The same things were measured in two ways. Each way mixes the same 8 hidden numbers, adds some noise and spreads widely along 5 directions of its own, which tell nothing about the thing.
Some things both ways: the first way, then the second way.
[-16.0,-16.5,-2.7,-7.6,1.0,33.7,14.3,-3.5,6.5,-1.0,18.7,0.6,-9.2,5.4,-1.3,-5.4,1.0,14.2,7.7,-13.9,8.2,8.1,17.9]
[-6.6,-2.0,4.8,-6.7,-7.5,-3.6,1.5,3.8,8.6,-6.0,1.2,-11.3,28.0,26.7]

[-2.9,-8.3,25.7,20.0,-23.2,-1.3,-4.1,17.6,-15.6,8.6,-11.5,-14.3,-2.1,-15.0,11.0,4.3,6.8,-19.4,0.1,-11.3,-2.0,12.8,-14.4]
[-9.5,7.8,4.8,-26.4,24.2,14.3,-42.1,-7.6,-15.4,-8.8,-13.5,-27.8,-53.6,7.9]

[9.9,-11.0,-2.0,-10.7,-8.2,-1.2,4.0,8.5,20.2,-11.3,17.4,24.2,-11.6,32.0,-7.5,-10.8,-34.8,0.5,-0.1,5.9,3.1,-21.6,14.7]
[1.5,-2.8,-10.7,0.8,-8.9,8.4,-10.8,17.0,4.8,-2.0,10.9,9.1,-3.9,11.2]

[-16.3,-24.2,3.2,6.1,-13.8,1.1,2.2,7.0,-12.7,7.1,-7.1,10.7,6.4,16.1,27.8,-1.4,-10.9,18.7,8.5,10.5,15.1,-10.6,8.1]
[2.9,27.6,20.9,-6.2,1.8,6.2,17.8,-1.3,29.2,38.9,37.2,-15.0,22.1,13.1]

[-24.5,-18.1,5.4,-4.8,27.6,25.9,17.9,3.9,22.6,-4.0,19.8,-9.3,-17.7,-27.6,-11.2,-10.7,15.4,-6.1,14.1,-25.6,18.5,11.7,17.6]
[-0.8,1.3,22.7,-4.0,13.1,-17.1,-8.7,-18.9,-10.9,-22.9,-18.4,-19.0,39.9,10.5]

[9.0,-22.2,41.8,5.0,5.3,-21.8,-17.8,24.2,12.1,-8.5,-13.7,4.2,-6.4,-22.1,-19.5,2.0,1.4,-30.6,12.7,-15.9,-21.1,6.0,-29.9]
[-12.5,-31.6,-3.3,-31.3,-17.9,-2.0,-6.7,26.5,1.2,-8.4,-6.2,-23.2,-21.0,9.1]

[9.3,10.6,-2.6,-4.9,-12.7,-0.8,-6.3,6.3,6.7,3.8,13.0,-3.9,-1.5,14.1,-11.6,11.0,5.6,19.8,-2.1,12.1,-6.3,15.6,-5.4]
[-1.1,-50.0,-28.0,22.4,-34.7,17.5,-32.5,26.5,-11.8,30.9,25.9,3.2,-12.2,0.3]

[-11.7,-11.2,-6.2,13.8,-25.8,13.4,18.7,23.0,0.8,13.1,-1.5,4.7,3.2,15.1,20.2,6.1,-27.6,8.0,9.4,9.5,9.2,-3.7,2.9]
[-3.0,9.7,10.1,-23.2,-28.8,-11.3,13.9,19.1,5.5,-1.1,-6.5,5.6,25.8,-10.2]

[-0.6,20.7,0.6,-7.9,-25.2,2.9,3.8,2.8,0.6,-8.4,9.7,4.0,-2.0,11.2,5.2,-1.9,6.7,8.1,1.5,11.9,12.3,-6.3,11.0]
[-14.7,-1.9,5.8,-12.8,22.5,19.8,5.5,1.6,-3.2,15.0,11.8,-44.2,-3.6,29.5]

[25.0,42.9,9.3,10.9,-45.7,-20.1,-7.0,-10.8,-6.2,19.7,14.5,0.7,18.3,13.8,13.3,13.0,-11.6,-19.2,-10.5,25.7,2.1,-10.9,-4.9]
[-9.2,-11.3,-14.9,40.4,7.1,20.1,-18.8,3.3,5.7,32.5,29.6,28.7,-28.4,-8.0]

[-8.9,-7.0,12.0,1.1,-8.0,2.1,-12.9,-14.4,1.8,20.2,12.0,2.1,12.0,-1.2,-1.6,9.1,19.1,22.4,-5.2,9.1,0.2,-5.4,-18.7]
[-9.1,-15.7,-2.0,-12.6,-12.0,11.6,-74.2,14.4,-20.4,-3.4,-15.6,14.6,20.7,-2.9]

[1.8,-5.3,14.3,10.2,-7.7,-26.1,-9.1,27.7,16.8,-5.5,7.8,1.8,5.9,8.8,-21.9,16.3,2.8,-26.4,3.5,-6.6,-5.1,0.9,-19.6]
[9.6,25.0,2.5,-0.7,-1.2,-5.0,23.3,-8.2,6.4,11.5,27.1,-11.8,-8.6,-8.7]

[21.9,58.9,10.7,-10.6,-13.9,-15.7,1.1,-13.7,45.7,2.5,48.3,9.0,6.4,-6.2,-42.2,12.7,9.7,-31.1,3.7,12.2,-8.3,-19.2,-10.8]
[-22.5,-20.6,-23.7,6.5,9.3,13.4,-31.1,7.2,-28.9,-20.4,-27.5,34.9,-0.1,-18.4]

[-1.7,-7.0,-10.6,-2.4,11.6,24.4,30.1,14.2,24.5,13.3,13.9,-2.0,-11.3,-10.6,-5.0,1.5,-34.0,-11.8,18.0,-7.5,-5.6,9.8,12.3]
[-7.7,-19.3,4.7,-1.7,-5.6,14.0,-54.2,-13.9,-14.0,6.5,-13.7,14.0,-22.2,-5.4]

[8.4,-3.4,-6.5,-10.8,4.3,1.4,7.0,10.9,13.5,-1.4,9.6,4.7,-14.0,5.5,-8.0,-4.6,-21.1,-3.3,3.0,0.9,-4.5,0.1,11.4]
[3.4,-25.5,-4.2,-4.0,-18.4,3.4,24.4,16.7,26.7,33.9,23.5,-23.5,-7.7,25.6]

[-1.3,-21.1,12.9,-12.3,9.3,-7.5,-6.3,1.2,5.4,-1.6,-3.6,13.8,-9.3,-9.9,-1.2,-11.3,-11.0,-12.8,0.4,-2.1,-5.7,-21.5,-1.9]
[11.2,34.4,3.5,2.0,9.6,-10.7,49.9,-4.9,32.7,27.6,18.0,2.5,14.2,0.1]

[8.1,-18.3,6.7,-18.4,22.8,-9.8,-3.4,7.0,22.7,-6.5,-16.2,13.2,-14.5,-17.2,4.7,-19.5,-26.9,-0.6,8.2,12.5,5.2,-4.8,5.5]
[15.3,3.7,29.1,14.6,12.7,-25.0,32.4,-36.6,9.6,8.8,3.4,-5.9,43.3,-9.9]

[5.5,28.3,2.6,2.3,-32.3,21.7,16.2,1.2,-5.6,1.5,22.0,-7.1,-11.9,6.4,7.6,-2.3,3.8,7.0,8.5,1.6,11.1,12.3,22.8]
[11.5,30.0,-29.2,29.2,17.9,-3.9,57.2,-14.9,15.8,-4.1,17.3,47.4,-6.7,-18.3]

[-5.6,0.1,2.7,5.2,-4.5,1.9,10.9,1.7,-14.3,18.8,9.8,-7.7,-8.5,-18.2,12.4,-0.4,1.0,-13.3,5.8,-3.6,-0.5,-6.0,11.0]
[11.5,31.6,17.5,-5.3,26.0,4.2,-5.6,-17.8,-5.6,-7.5,-14.7,10.7,-22.6,-11.0]

[18.9,20.9,-1.8,-1.4,-9.8,-3.7,7.9,8.6,3.9,8.5,2.4,-4.8,-4.2,-6.8,10.0,3.0,-20.3,-6.9,15.1,15.0,-3.2,15.2,12.2]
[7.9,-13.4,17.1,18.7,-2.5,-14.3,12.5,-21.7,-12.0,-25.7,-16.2,10.2,5.3,-13.2]

[-21.2,13.2,0.0,18.8,-28.3,13.8,9.5,7.0,-19.1,20.4,20.2,-24.7,-12.7,-7.9,6.5,5.0,40.6,20.7,-17.1,-2.2,21.3,7.6,1.3]
[6.5,12.4,-16.1,-10.4,23.6,18.5,-72.1,-4.4,-45.2,-12.6,-17.0,-2.8,-21.3,-25.8]

[-15.5,10.4,-3.3,-5.9,0.6,38.5,37.3,8.6,15.5,-11.3,43.3,0.6,-9.6,-2.6,-18.4,10.5,4.0,-21.5,44.6,-32.9,-8.6,8.8,30.4]
[-18.9,11.2,19.7,-41.4,16.4,33.1,16.3,-4.0,2.2,-21.7,-20.4,-23.4,-21.4,49.1]

Other things, the second way, with their names:
(268): [8.1,-16.3,35.5,-4.1,-11.1,3.1,-17.4,-13.6,-22.8,-15.8,-19.7,-29.4,4.8,15.4]
(67): [-7.8,-22.5,12.4,-15.5,-9.4,9.7,-23.0,-3.1,-21.0,-30.5,-20.1,-13.1,-6.0,16.1]
(319): [-2.7,-25.5,8.1,12.9,-8.2,20.5,-6.0,2.4,4.5,47.7,37.2,-35.9,-4.1,26.4]
(164): [-12.2,4.6,3.8,-4.9,12.4,-10.6,-7.8,3.1,0.9,-13.9,2.1,-12.2,-21.5,2.6]
(123): [2.5,29.0,-2.7,26.2,11.6,9.8,6.4,-26.1,5.6,32.2,24.5,27.9,-3.7,-24.1]
(344): [-10.4,-8.7,-3.9,-14.1,2.4,2.2,-15.9,-2.8,-11.8,-32.7,-14.1,-12.0,-9.5,12.7]
(300): [-4.6,-0.1,7.4,-13.9,3.9,18.2,-47.1,-1.0,-29.3,-14.8,-19.2,1.0,-15.3,0.3]
(215): [-21.5,-33.8,9.8,18.7,-8.3,14.2,11.1,23.2,-13.3,29.1,19.1,-47.8,1.4,18.8]
(274): [-5.1,-8.5,24.8,-31.0,-18.9,-11.8,30.6,20.5,2.6,-38.8,-28.8,-25.2,-13.3,25.5]
(49): [-3.9,-19.6,19.5,-2.7,-13.4,-4.1,-31.3,10.3,-30.6,-36.2,-27.2,-22.2,18.3,8.5]
(147): [-5.9,-8.0,3.6,8.0,-1.9,21.8,-6.1,16.6,2.2,20.1,35.4,-33.1,0.0,36.8]
(377): [22.0,4.0,-16.2,4.2,4.6,-2.5,12.6,-1.5,5.8,-7.0,16.8,4.9,-20.6,-3.5]
(151): [-25.1,-22.4,-4.0,-1.5,1.9,-3.8,-33.0,6.0,-24.2,-22.2,-32.9,-21.1,8.5,-2.4]
(375): [-2.9,33.4,29.8,9.6,4.5,18.5,40.1,-12.1,14.3,36.4,21.6,-2.6,41.1,15.2]
(251): [-9.7,-19.3,16.7,-7.6,-1.6,3.7,-53.7,-9.8,-29.7,-20.5,-15.5,-16.7,2.3,9.3]
(238): [-21.9,-10.3,-19.2,-28.0,-2.6,11.0,-35.7,35.6,-11.9,-10.0,-18.6,-6.3,-27.0,0.3]
(87): [11.0,6.5,9.6,4.8,-13.1,-14.9,46.1,13.1,19.5,-5.0,14.6,-6.3,15.1,8.6]
(45): [-13.2,-15.2,29.3,-10.3,-2.0,7.2,-44.4,-7.5,-30.8,-2.3,-16.8,-47.1,23.0,12.4]
(246): [1.2,13.5,9.2,-20.5,-5.3,-9.1,20.2,-1.2,1.6,-27.2,-6.2,-12.1,2.8,5.7]
(312): [-5.4,-18.8,-16.3,7.6,-10.3,-28.0,49.0,21.6,51.5,19.9,19.9,-14.8,19.9,23.0]
(188): [-14.7,0.0,-22.4,-19.0,-0.7,16.2,-25.5,0.4,-8.9,39.4,9.7,9.2,-41.1,-41.8]
(119): [34.9,10.2,19.9,27.4,-2.7,-16.3,18.8,-25.6,7.9,11.3,18.9,10.5,57.4,-4.1]
(261): [-11.8,-23.5,-26.0,13.6,-13.5,16.6,1.7,21.3,4.1,16.5,13.8,16.4,-39.2,2.6]
(146): [-13.8,-7.8,-23.5,31.4,15.9,18.5,-16.6,-1.8,-6.6,30.0,20.1,13.9,-34.4,-12.1]
(359): [1.4,8.6,-5.8,-7.4,2.2,-7.0,27.1,-0.7,3.7,-20.7,-4.9,-3.0,-11.0,6.4]
(342): [-9.0,1.9,7.1,-46.2,5.7,-4.6,6.8,-5.3,9.5,-28.0,-12.4,-26.7,-0.3,18.9]
(62): [-5.2,-13.1,-5.8,-8.9,-10.9,-8.4,37.6,1.6,24.0,8.4,9.0,-4.7,-0.5,8.9]
(152): [1.2,13.8,16.8,-16.5,29.4,5.5,-6.4,-18.8,0.7,-15.8,-7.1,-21.8,-13.7,18.6]
(210): [7.3,-20.9,-3.1,56.3,-17.4,-17.5,0.7,10.2,8.7,16.6,31.8,-2.9,-1.3,-2.5]

Some of these things the first way, each followed by its name:
[-11.0,-7.0,10.2,6.9,-18.2,4.0,3.7,20.3,-1.3,2.1,-4.4,-7.4,-4.7,-8.3,-2.3,6.7,5.6,-18.2,-8.3,-11.8,2.0,-1.1,-14.5]	(45)
[-9.2,-28.0,7.7,-8.4,15.4,34.1,12.2,-2.4,10.7,-3.3,-2.4,-4.0,-21.8,-18.3,11.4,-24.0,-17.8,-1.9,-5.8,-15.4,20.3,11.3,19.7]	(312)
[-4.4,-18.0,3.3,-8.5,19.8,-3.6,-5.4,-4.2,5.9,5.7,13.3,2.2,-10.2,-1.8,-3.7,-6.8,6.4,16.3,5.7,1.4,4.3,4.3,11.4]	(119)
[8.2,4.7,22.0,4.9,-12.7,-6.9,-3.2,3.9,3.0,2.7,11.2,-1.3,-1.3,-9.1,-8.3,4.2,-1.2,-31.2,2.0,-11.4,-8.7,-3.7,-8.3]	(152)
[-5.3,-1.7,1.9,6.8,-21.6,2.3,0.9,7.9,-11.3,1.1,3.8,-5.5,-4.1,8.3,10.7,2.4,5.3,3.7,-4.2,0.3,8.9,4.5,6.0]	(49)
[-11.4,-9.9,-11.4,-12.2,8.0,10.4,13.8,9.9,16.3,-2.6,2.2,8.4,1.5,5.1,6.7,1.0,-16.5,14.5,19.7,10.8,9.6,4.9,14.6]	(123)
[9.6,-10.8,15.9,-0.1,-3.3,-10.7,-9.8,13.4,0.8,-6.3,6.0,-0.5,-18.1,2.1,-12.6,-5.2,2.9,-2.7,-1.4,-6.6,-4.6,7.2,1.8]	(377)
[3.2,4.3,-12.5,-33.0,11.9,-7.4,-3.4,-1.0,16.0,-15.2,-3.3,15.3,-2.8,5.2,0.1,-6.6,-8.7,15.2,6.9,20.9,4.3,-5.6,12.1]	(146)
[17.1,0.5,21.4,7.8,-26.9,-29.0,-21.1,3.2,-12.7,1.8,0.1,6.5,7.2,15.6,3.3,7.1,-3.1,-15.7,-4.6,5.6,-8.7,-7.7,-12.6]	(87)
[-7.2,25.6,-6.2,-10.8,-12.7,-21.2,-12.4,-2.2,-16.1,-0.2,0.9,-6.2,11.1,-4.4,5.3,15.2,34.0,-0.7,-4.7,14.0,4.8,-0.2,0.1]	(215)
[-2.9,5.7,5.7,4.9,-30.2,-4.6,-0.8,7.7,-2.4,-11.4,18.2,5.9,0.5,27.3,4.0,2.5,4.6,-1.0,1.5,1.9,17.5,-6.6,13.3]	(147)
[-3.6,-20.3,-3.3,-12.7,5.8,4.1,3.7,22.7,17.9,-15.9,-0.7,12.6,-4.2,19.1,-7.6,3.3,-15.0,15.6,20.4,2.8,-1.4,12.4,7.3]	(246)
[-8.2,0.4,7.0,14.1,-19.9,11.9,15.2,14.1,-4.8,9.9,12.7,-7.0,-6.3,-3.1,5.4,5.0,2.0,-5.7,8.9,-8.5,3.0,2.9,3.6]	(300)
[10.1,12.2,-1.9,2.5,-31.0,-3.4,-5.0,8.0,8.0,5.0,1.5,2.6,16.8,28.7,7.1,13.8,-16.6,16.3,-2.0,25.5,6.8,12.1,-7.5]	(251)
